There are 5 ways to turn a row about zero (a turn may also mirror it). The second row of each pair is the first, turned, with some noise. The first 45 pairs use one turn. New pairs use 2 turns, one after the other, and a turn may come again.
(in the rows, 128 means zero)
Some pairs, each with its turns in order after it:
[130 146 130 175 166 155 175 168]
[ 83 170 136  92 117 105 100 173] | q80

[144 152 120 117 150 171 175 136]
[108 167 110  97 103 114  85 114] | q80

[179 153 145 106 144 103 156  94]
[153 187 155 147 149 110 138 105] | q27

[ 79 143 124  84 125 172 128 134]
[114  89  93  91 158 130 108 150] | q632

[148 156 134 177 146 124 109 177]
[169 125 123 157 165 136 177 148] | q100

[ 98  85 169 128 134 145  83 177]
[ 96 186 137 100 166 102  98 151] | q632

[172 138 156 126 105  92  97 152]
[121 154  78 113 147 137 161  89] | q440

[175 155 172 111 120  87 138  96]
[162 185 153 146 158 144 125  89] | q27

[150 113 163 175 105 148  85 100]
[161 100 158 177 148 104 118  89] | q100

[176  77 126 167 132 174 110 103]
[119  76  72 147  76 136 104 133] | q440

[111  96 161 102 100  90  78 153]
[184  98 131 160 182 132 137 145] | q80

[ 87 122  82 125 110 173 124 123]
[123 121 167 185 105 131 114 139] | q440

[143  93 110 118  94 136 151 154]
[ 94 116 159  98 151 116 115 147] | q27

[ 83  88 125 165 109 177  79 116]
[148 169 144 170 109 112 132  55] | q100

[ 86 176  98  94  79 159 131  82]
[155  65  87  72 144 147 118 100] | q632

[ 89  98 149 126 102 143 145 153]
[146 179 147 145 167 127 129 139] | q80

[171 143 121 148 145  82  94 101]
[123  55 132 124  94 133 141 135] | q80

[ 82 112 136 122 173  77 170 119]
[120 107 140  87  59 131 164 153] | q100

[ 84 134 127  93 170  85 143 119]
[139  85 122 167 146  81  89 137] | q632

[ 81  91 101 171 148 120 139 163]
[130  82  83  97 124  99 104 160] | q27

[137 133 125 108 104 154 147  96]
[100 129 120 141 123 129  82 127] | q100

[121  86 114 105  82 151 160 102]
[ 99 120  85 113 106 166  97  99] | q632

[140 144 106  77 169 123 126 150]
[101 158 110 111 120  99 181 112] | q27

[111 142 174  95 146 148 170  93]
[170 117 167  80 127 161 101 134] | q440

[130  77 168 175 115 173 170 131]
[130 185 204 112 131 155 111 148] | q80

[171 102 118 151 158 106 117 128]
[111  86 145 139 108 154 106 160] | q80

[ 81 115 152 171 101 166 116 111]
[143  72 123 160 120 160  98 151] | q27

[107  86 161 115 146  97 134  80]
[133 145 101 149 101  73  85 107] | q632

[ 91  77 166 166 114 139 126 154]
[141 165 172 135 165 150 144 170] | q80

[125  99 152 134 149 136 136 143]
[103 156 121 139 131 112 125 147] | q632

[146 131  91 165  99 136 111 168]
[161 146 116 140 167 175 138 109] | q100

[149 130 173 114 170 117 151 179]
[ 91 116 134  55 137 134 142 113] | q440

[166 145  83 100 162 155 141  92]
[121 169 156 147  95  87 171 148] | q27

[ 83 126 127  86  98 168 109 110]
[115 169  99 126 107  93  89  92] | q100

[117 167 142 153 103 111  89 159]
[142 137 170 101 172 114 152 107] | q632

[149 126  96 141  79 153 104 167]
[ 88 130 111 182 123 142 133  91] | q440

[ 78 121 168 168 155 142 126  97]
[149 142 143  99  81  99  79 148] | q440

[123 144  91 121 101  91  92 116]
[174 116 161 120 138 146 101  94] | q632

[131 168 142 117 161 130 142 161]
[125 134 108 126 136 113 153 179] | q100

[ 90 132 109 113 148  80  83 173]
[126  98  76 161 171 113 150 172] | q80

[151  81 107 105 107 132 130 158]
[ 89 118 111 146 121 171 160 142] | q440

[172 127 109 141 178 174 104 107]
[165 117 160 128  84 109 185 142] | q27

[ 99 123 150  97 167  96  90 105]
[147 158  75 133 138 166 164 140] | q27

[ 95  80 104 176 143  92 103 121]
[109 156 106 146  96  80 131 185] | q440

[168  80  93  90 167 108 103 175]
[114 158 179  66 180 146 153 128] | q100

New pairs, each followed by its turns in order:
[ 89  88 106 178 119 119 154 153]
[162 112 106 158  68  98 133 134] | q632 q27

[150 120 119  96  83 160  81  78]
[148 186 152  69 165 110 121 124] | q27 q80

[ 86  95 169  99 145 164 141 145]
[152  92 138 114 148  60 143 116] | q100 q80

[115 104  83  81  94  85  92 113]
[123 124 156 147 173  69 122  77] | q632 q100

[148  79  97 164 128 112  86 135]
[119 110 126  52 133 115 135 106] | q632 q80

[114 104 135 136 156 106 119 164]
[127 115 121 104 134 114 150 169] | q632 q80

[136 119  98 154 129  81 179 163]
[ 99 201 119 122 119  95 122 125] | q80 q440

[163 124 138 171  97  82 118 100]
[ 72 164 116 135 106  94 115 101] | q80 q632

[ 78 178 133 140 172  92 149 171]
[ 64 134 150 106 148  67  97 120] | q100 q27

[136 178 133 103 131 114 118 152]
[ 89 147 133 141 110  94 109 136] | q632 q632

[162 143  86 155  79 127 150  83]
[143 189 104 111 109 126 131  65] | q27 q440

[165 159 133 135 136  79 129 144]
[115 166 178 103 130 147 133 150] | q100 q100

[121  88 122  87 109 175 129 114]
[ 90 165 103  95 127 156 154 123] | q440 q632

[119 141 115  83  81 151 108 130]
[117 113 117 120  66 158 144 122] | q80 q80

[179 160 176 145 121 153 128 169]
[181 114  96  92 105 146 109 168] | q27 q440

[ 82 114  82 162 167 159 144 149]
[ 82  94  78 156  91 106 115 108] | q80 q27

[176 177 104 147 100 150  92 163]
[130 154  74 127 150 155 168 185] | q80 q27

[159 127 148 169 110 167  80 114]
[152 110 154 124 182 160 129  92] | q632 q440

[178 116  84 101 115 167  81 133]
[168 164  73 108 124 132  90 162] | q80 q632

[162 115  86 150 151 154 110 162]
[ 98 158 139 115 190 144 110 134] | q27 q27

[ 82 160 164 132 133  88  85  82]
[131 126 127 180  97 150  76  69] | q100 q632

[ 81 135 163  88 146 107 135 120]
[144 155  87  78 130 151 125 148] | q632 q27

[105 150 130 105 160 113 133 115]
[121 119 131 153 165 100 108 134] | q27 q440

[ 83 133 170 160 165  80 178 142]
[ 83 113 183  91 179 118  85 117] | q100 q27

[110 120 134 119 108 154  92 152]
[102 136  85 116 136 138 107 136] | q27 q632

[179  81  92 127  96 111 158 117]
[144 194 112  96 136  96 138  96] | q80 q632

[111  97 128 120 151  85 125 123]
[105 146 144 144 173 144 130 139] | q100 q27

[153 167 135 135 156  88 162 131]
[ 62 123 145 128 112 154 140 149] | q100 q440

[128 149 160 172 147 155 112 149]
[120 167 118  84 130 101 126 164] | q80 q100

[ 94 159 100  97 114 113 172 155]
[155  95 108 116 144 125 152 194] | q632 q27

[149 117 135 100 122 145  97  90]
[120 112 159  91 114 147 108 115] | q632 q632

[156 134 134  97  78 158  91  93]
[168 130 113 138 102  61 158 145] | q100 q440

[ 96 121 103 137 120  91 147 138]
[112 102  92 145 154 128 140 123] | q27 q80

[155 153  90 149 142  87 103 137]
[130 153 141 185 146 150 140 156] | q80 q80

[117 132 176 130  93  84 103 131]
[112  99 167  90 164 140 108 112] | q100 q100

[146 151  92 134 107 135  96 138]
[171 135 121 136 114 109  99 150] | q440 q27

[ 79 104 153  92 140 144  98 156]
[155 123  97 138 106 110  66 156] | q440 q100

[161 129  96  96 140 146 143  98]
[162 138 102  93 124 151 111  99] | q80 q632

[147 118  95 149 138 176  98 146]
[167 149 163 164 144 116 106 122] | q27 q80

[109 147 146 139  97 109 136 128]
[146 119 140 133  99 102 124 146] | q80 q80

[ 92 114  94 115  96  81 134 162]
[ 81 138  85 121  96 157 155 142] | q27 q27

[176 131 176 175  90  92  97 136]
[124  72  92 141  95  86  86 165] | q632 q100

[177 163 131 173 147 145 162 110]
[188 136 122 151 169 113 149  96] | q80 q80

[125 133 166 136 178 107  88 129]
[157 132 150 167  93  96 112 161] | q100 q80

[110 171 124 112 115 132  96 121]
[131 137 103 167 107 138 103 105] | q27 q100

[130 169 135 110 123 137 153 165]
[103 121 140 139  99  82 134 131] | q440 q100

[ 88  96 161 151 171 152 138  81]
[115 163 136  89 148  83  84  84] | q80 q80

[153 164 135 162 143  99 116 169]
[171  92 118 161 132 106  95 121] | q440 q632

[ 89 150  80 176 141  81 171 112]
[ 75  88 181 143 136 109 103 180] | q100 q27

[ 92 177 176  77 160 106 177 157]
[119 113 110 186 187  62  85 128] | q100 q80

[161 174 109  85 142  82 155 141]
[104 110 127 136 159 152  73 184] | q100 q632

[113 140  80  99 158 171 160 156]
[102 142  97 135  51 139 123 129] | q80 q27

[131 134 127  87 106 159  98 173]
[155 149 109 118  92 118 179 146] | q80 q27

[ 84  93 139  92 100 156  95 148]
[162 129  95 178 111 123  76 144] | q440 q100

[153 156 117 146 163 106 163 168]
[140 135 161  97 117 108 167 168] | q440 q440

[105 149 117 117 147 137 150 130]
[106 149 119 128 103 121 108 120] | q80 q27

[109 133 142 164 128  98 166  85]
[124 140 116  81 105 136 167  84] | q440 q27

[ 94  98  99 154  99 177 118 134]
[141 107  78 122 155  95 161 163] | q80 q632

[135 153 101 165 127 160  82 130]
[112 104  77 132 140 115  85 155] | q80 q632

[ 85 162 135 170 146 162 153 122]
[127 150 114 115 121  49 126 146] | q632 q27

